The rows of a group lie close to one hidden flat surface of 11 dimensions, which passes through zero. Surfaces can cross.
(in the rows, 128 means zero)
Some rows, each with its group after it:
[ 82  88 138 125 110 128 122 114  82 116 136 138 165 165 140 107 139 122
 118] -> M
[152 182  72 131 113 124 110  90 126 140 146 102 184 166 135 102 111  92
 175] -> T
[153 175 119  99  73 101 164 161 109  67 110 110 177 114 117  97 106 139
  94] -> L
[131 132 105 138 168 169  99 123 125 161 100  87 123 150 130 158 124 113
 113] -> T
[140 155 136 131 126 131 141  80 137 156 161 110 173 120 132 129 117 108
 152] -> A
[128  86  98 176 100 144 156 136 107 132  86 114  99 128 172 157 171 195
 138] -> M
[130  82 147 113 105 139 157 179 139 102 144 122 104 110 125 158  87 115
  81] -> A
[103 145  74 144 101 118 130 107 108 145 132  77 132 137 147 133 123 145
 114] -> T
[ 77  94 150 178  95 141 165  86 118 133 112 115 195 149 138 133 162 159
 117] -> T
[121  91 196 115 159  72 109  67 116 171  93  84 136 169 118 119 132  90
 158] -> C
[116 129 134 142 110 117  90 125 106 114 108 135 179 156 116  94 159 147
  73] -> T
[172 105 153 168 129 155 151  94 110 179 146 135 139 122 159 197 200 190
 139] -> K
[108 115 147 100 127 114 113 124 117 125 148  98 112 144 117 106  94  72
 107] -> C
[104 112  96 118  73 161 159 105 127 117 185 105 132 146 111 156 124 113
 149] -> T
[128 167 105 141 122 137 154 138 111 151 151  95  74  67 177 107 125 143
 120] -> L
[182 130 142 123 131  80 104 115 183 138 117 152 195 156  75 160 136 140
 124] -> M
[138 110 107 112  82 138 136 157 172  68 159 174 170 159  95 124  84  90
 153] -> T
[165 161  91 123 128 182 138 137 116 151 167 131 168 119 146 175 126 149
  97] -> K
[116 132 108 132  98  77 140 169 127 102 127 132 107  98 159 102  90 140
 102] -> K
[142 131  47 166 139  88 100 122 139 174  94  82 161 160 182 171  98 145
 149] -> M
[174 162 119 122 118 139 142 168 139 109  94  98 153 110 147 123  69 113
 101] -> A
[102 211 158 117 157 134 154  86 146 128  91  96 140  82  91  74 140 104
 149] -> M
[117 112 148 142 140  95 120 137 171 114 106 200 191 127 127 133 117 149
 125] -> C
[166 164  83 162 127 156 162 137 135 161 100  47  75  96 177 149 118 146
 140] -> A
[ 73 164  47 147 115 150 118  95 127 113 162 131 138 149 140  83 106  89
 188] -> C
[141 183 169 145 197 158  96 120 151 150  63 160 194 102 133  97 125 119
 115] -> A
[138 108  77 148 131 155  85 171 105 114 117 128 141 173 196 126  62  99
 113] -> M
[134 130 119 156 159 116 111 106 171 186 185 155  80  89 130 168 168 161
 153] -> M
[122 107 111 153 105 124 116 123  80 121 131 140 157 161 190  87 133 137
 139] -> L
[179 172 111 139 125  92  84 111 166 137 133 142 165 141 123  96 116 118
 159] -> L
[177 157 188  65 145 102 121 108 137 139 155 108 103 121  66 123 125  75
 146] -> T
[ 84 145 143 184 112 174 144  85 177 149 180 146 103  76 123  87 159 121
 158] -> K
[123 120 179 124 141 167 173 142 104 111 108 186 135  93 121 164 178 182
 127] -> L
[119 205 106 106 104 122 136 105  87  91 129 126 190 132 116  61 123 127
 121] -> T
[137 150 138 147 135 189 132 184 122 104  92 123 135  91 165 115  94 130
  54] -> L
[159 139 113 152 125  99 132 117 166 124  83 153 176 133 118 150 153 172
 172] -> C
[150  99 126 167 178 137  86 125 118 180 102 114 121 157 211 136  91  93
 168] -> A
[ 90  90 159 123 156 154 140 134  65 137 100 139 117 143 169 134 142 132
 134] -> K
[ 69 109 161 120 175 114 150  91 117 172 164 150  90  88 147 138 127 114
 185] -> C
[177 132 132 115 160 108 121 154 110 156  87 123 150 131 151 177 126 163
  93] -> K
[139  85 123 163 104 193 114 138 140 120 160 153 111 149 145 142 149 139
 125] -> A
[164 107 173 104 125  56 141 146  93 136 113 136  81 115 140 152 163 175
 126] -> A
[100 135 138 108 130 132 118 130 162 120 177 122  73 101  77 114 131 110
  85] -> L
[184 148  94  74 157 125 132 182 121 122 149 128  66 115 129 172  92 122
 134] -> K
[ 60  87 175 103 127 141 117 116  77 114 165 138  87 137 116  82 142  84
 122] -> C
[178 163 102 114  92 130 155 108 128  98 148 137 158 144  78 142 170 156
 186] -> K
[ 91 153 107 108  89  96 126 142 130  85 105  84 181 143  87 111  79 111
  39] -> T
[128 176 195  87 151 134 179 122 159 136 125 125 186  66  90 138  82 102
  95] -> A
[145  94 141 142  90 102 148 126 188 118 148 140 114 124  96 136 142 131
 153] -> K
[126 100 102 146 116 121 102 106 149 127 134 133 177 178 131 128 106 101
 152] -> L
[126 105 102 146 105  88 109 138  99 146 164 148  88 129 163 125 157 172
 116] -> K
[106  98 111 181  75  98 147 111 143 133 183 152 133 110 172 100 128 144
 168] -> T
[ 84  77 105 110 165  91 135 141 126 133 100 153 120 145 144 175  97 131
 172] -> L
[157 118 143 176 126 180  86 175 141 118 147 199 132 110 183  96 133 137
  81] -> A
[ 68 116  93 110 112 122 140 136 103  89 127 144 173 139 144 116  79 111
 125] -> C
[112 121 139 197 168 168 107 121 185 176  87 126 116  89 160 147 150 153
 117] -> A
[198 164 107  91 125 112 139 147 102 116 151 153 101 122 149 118 126 126
 195] -> L
[159  88 118 156  79 189 169 140 143 111 133 111 137 155 116 167 148 146
 141] -> M
[ 87 133 118  98 112  92 160 112  93 105 100  78 102 136 108 103 127 120
 156] -> M
[134 119 116 123 145 186 156 177 138  93  97 156  76 109  99 167 155 166
 133] -> M
[117 125 115 115 156 119 110 121 135 106 101 180 138 144 119 111 119 116
 193] -> C
[129 167  95 149 124 131  95 124 176 131 115 102 201 149 119  98  80  84
 107] -> L
[163  97 197 164 107 113 102  98 149 186 148  79 126 124 134 128 143 116
  51] -> C
[109 155 141  80 123  94 147 100 105 158 198 113 140 114 102 157 107 108
 106] -> M
[123 122 155 115 153 188 120 140  81 120 132 120  99 127 158  88 107  82
 137] -> M
[177 118 166 119 186 164 127 140 157 141 113 152 108 118 111 165 129 108
 153] -> K
[142 149 138 132 115 144 152 170 149  79 112 182 127  83 129 100 122 151
 137] -> K
[240 154 120 131  80 159 123 134 136 116 168 124 148 154 129 118 127 109
 145] -> L
[ 62 149 101 148 131 139 131 105 111 132 105 124 216 131 156 105  84 108
 124] -> C
[163 151 115 148 153 163 103 118 119 172 145  99  79 118 162 123 136 119
 136] -> C
[182 124 196  98 170 134 107  98  83 173 158 129 154 142 152 127 125  89
 131] -> M
[146 164 142  89 177 131 112 128 127 129 106 136  91 112  94 120 148 119
 135] -> K
[138 136 142 162 141 112 131  81 151 148  74 110 205 145 137 128 135 130
 164] -> T
[103 144 103 109 133 109  94  88 119 118 146 151 140 167  79 108 174 128
 172] -> A
[170  59 133 153 126 118  79 154 156 140  96  91 122 187 133 169 102 103
  96] -> L
[108  90 135 153  96 119 126 126 115 116 130 156 139 130 147 125 158 164
 114] -> T
[121  98  79 145  85 188 127 137  72 117 139  82 155 188 168 144 122 129
 100] -> C
[119  77 119 154 140 176 113 130 142 138  99 111 151 175 146 156  94  93
 140] -> A

New rows. What belongs after each?
[193 161 131  87 134 106  89 155 161  98 136 154 120 138  82 115 101  93
 132] -> L
[183 187 131 148 148 152 136 119 165 156 111 109 162  97 141 138 111 129
 120] -> M
[171 129 165 163 100 176 164 156 144 129 136 132 162  84 176 138 104 139
  79] -> A
[ 94 134  79 103 129 132 131 163 112  82 130 150 134 135 140 123  84 113
 144] -> C
[ 92  99 117 128 134 155 132 125 113 145 168  88  50 123 135 145 119 107
 118] -> L
[110 173 139 111 142 113 161 122 110 114 103 149 157 102 116 117 137 147
 142] -> L
[ 49 146 126 109 140 170 186  92 113 139 131  68 120  93 105 156 117 114
 128] -> L
[ 97  99 124 131 106 131 127 120  56 135 111  46 149 163 173 117 107 105
  64] -> C
[ 98 145 110 147 162 122 127 150 182 131 109 197 169  85 139 139 106 150
 119] -> L
[156 130 143 135 135 117 101 173 202 104 139 197  96 103  76 126 141 147
 111] -> M
[141 147  81 118  81  87 151 128 144  96 141 102 125 134 119 109  95 116
 177] -> K
[115 102 187  88  90  67 176 111 125 114 117  76 172 141  81 157 104 124
  87] -> C
[136 174  99 108 149  90 121  85 104 138 135 151 159 153 138  98 128 107
 219] -> L
[154 158 176  72 186 155 113 125 114 107 148 218 141 120  75 107 158 116
 156] -> A
[174 116 125 128 173 111  88 124 139 167 129 157 145 153 134 177 125 129
 146] -> M
[140 132 118 185 152 129 115 137 172 155 111 139 134  96 196 108  86 117
 147] -> K
[130 120 100 122 169 121  72 180 149 107 106 187 137 137 122 145 107 132
 105] -> M
[145 173 107 146 142 205 112 140 127 130 111 116 147 123 143 109 122 117
 113] -> C
[190 160 192  97 148 165 152 125 115 136 136 104 133 107 124 118 115  91
 126] -> M
[126 143 106 114 145 118 124 166 160 127 147 162 103 105 122 155 123 146
 102] -> M
[ 85 118 160  79 167 147 131 152 110  86 103 193 140 128  75 147 151 145
 115] -> M
[106  90 100 141  41  45 162 126 113 111 143  90 121 135 147 127 113 147
 120] -> K
[107 106 111 125 116  81 105 137 160 105 125 119  90 148 125  80  88  70
 166] -> K
[121 125 138 123 156 117  76  88  93 158 114 118 127 174 119 125 178 132
 120] -> K
[163 131 134 138 132 155 142 100 164 145 105 123 184 148  98 189 155 149
 156] -> M
[122 135  98 134 135  93 110 133  83 105  89 165 115 136 171  73 150 153
 170] -> K
[ 91 141 107 152 114 168 118  96 119 132 139 114 215 152 138 116 118 116
 105] -> K
[145 127 120 181 107  96  85 121 151 149 143 168 152 126 148 111 163 174
  88] -> K
[143 131 151 122 127 182 176 141 121 100 113 161 147 104 116 139 140 143
 164] -> K
[142  89 155 101 136  84 112 120 130 126  99 106 154 182 105 146  93  89
 136] -> C
[130 130 133  96 179  89 106 117 116 159 128 157 132 134 113 169 130 139
 139] -> M
[147  99 196 101 136  89 153 121  84 152  91  86 105 127 121 167 144 140
 122] -> C
[108 122 155 130 110  89 141 131 156 109 149 191 117 102 102 125 170 168
 144] -> C
[ 75 118  99 138 140 147  82 106  63 143 156 127 111 159 157  96 146 115
 114] -> K
[135 169 118 108 114  90 185 112 136 110 104  75 134 104 110 128 106 125
 160] -> K
[ 35 132 121 121 147 112 148 126 134 121 150 151  98  84 122 121 115 135
 116] -> L
[175 100 206  82 124  39 116 127  97 133 130 138 159 157 106 141 141 129
 106] -> M
[108 130 136 151 123  82 111  93 160 164 113  78 144 120 132 117 117 112
 105] -> K
[150 134 142  85 164 153 139 136 142 156 133 100 115 119 108 177  86  87
 138] -> C
[133 144 132 146  95 177 188 123 149 125 135 119 114  80 106 165 170 172
 130] -> M
[164 141 174 149 156 179  97 110 159 142 135 173 196 131 117 105 136 102
 114] -> M
[137 119 145 101 142 176 108 137 134 116 151 122 121 150  96 118  99  67
 119] -> C
[141 101 173  88  98 104 141 144 103  72 104 131 154 168  91 113 127 120
 107] -> M
[ 86 128 148 138 172 153 116 136 175 141  99 155 157 111  97 142 115 119
 108] -> L
[138 103 100 182  96 126 154 133 169 147 128 123  94 114 138 172 184 192
 149] -> M
[158 201 150 128 144 131 124  84 119 142 148 164 140  91 115  75 187 148
 165] -> L
[115 129 180 100 200 158  99 143 124 127  88 141 175 139 129 120  71  66
 106] -> C
[165  66 168 113 172 150  99 172  84 137 105 158  76 157 154 161 154 138
 128] -> C
[131 119 141 116 155 151 116 150 126  90  71 162 154 146 103 119 137 130
 127] -> M
[141 105 175 101  94 139 128 126  93 115 130  75 123 166  97 120 129 104
  73] -> C
[129 117 151 152 127 117 119 141 175 117 157 199 134  97 152  83 114 112
 148] -> T
[189 162  86 142 100 107 136 139  81 123 155 151 143 116 203  91 121 147
 180] -> L
[141 132  77 142 108 172  91 139 137  93 195 205 108 150 117  92 159 128
 177] -> K
[136  99  57 181 127 187 105 174 139 112  81 127 158 173 174 141  99 135
 131] -> M
[146  95 102 179 104 118 153 130 100 168 113 103  88 114 201 163 171 203
 139] -> M
[ 94 136  74 135 117 108 109 104  99 164 160  96 177 151 173 137  86 115
 120] -> M
[ 98  95  62 164 119 140 118 138 159 125 121 133 113 149 137 151 136 142
 152] -> M
[125 101 101 109 155  44 154 130 146 151  95 141 151 130 145 199  81 154
 193] -> C
[178 140  90 137  89 167 125 133 113 109 193 160 165 164 154 108 117 105
 179] -> L
[130 118 125 145 121  98  95 135 144 119 152 193 144 130 137 100 140 145
 123] -> L
[167 145  88 124  88 146 170 137 118  77 120 161 170 142 140 131 121 147
 202] -> K
[103  81 194 156 140 206 161  95 187 158 137 115 161 122 118 171 104  84
 133] -> K
[158 131 166  67 130  50 131 146 135 116 180 139  78 110  81 125 106 100
 116] -> M
[121 107 122 118 138 125 117 131 121  93  75  98  97 176 115  90 116  92
 177] -> M
[ 70 152 149 114 163 176 115  99 109 149 174 121  66  98 103 102 167 101
 102] -> K
[113 104 139 105 139 102 146 161 148 125 151 172 108 100 132 171 101 140
 115] -> C
[165 150 126 103 158  65 128 127 131 146 114 122  86 104 125 140 136 149
 171] -> L
[171 118 126 102 139 103 103 166 121 124 161 139 130 138 145 142  82 113
  94] -> M
[106 102 158 104 121 129 168 132  93 138 124  87 123 117 133 176 119 130
  88] -> K
[110 168 159 118 114 151 208 139 139  95 123 127 141  61 103 121 120 145
 107] -> K
[143  67 150 153 103 125 126 138 131 103  99 136  83 163 118 111 166 138
 159] -> M
[140 143 167 137 125 168 147  94 148 152 158 100 119 106 100 141 164 123
 127] -> C
[170 193  97 118 156 115 108 109 145 168 168 113  99 104 135 123 118 107
 175] -> A
[ 94 122 116 160 154 171 128  76 142 160 117 138 169 146 122 153 162 140
 172] -> M
[ 84 128 154 134 121 135 140 133 134  68  96 183 118 108 119  48 137 115
 162] -> K
[164 172 105 127 113 100 178 147 188 115 152 156 149  72 119 165 105 154
 151] -> L
[ 82  91 134 141 156  88 109 137 152 127 109 194 189 139 152 140  90 128
 136] -> C
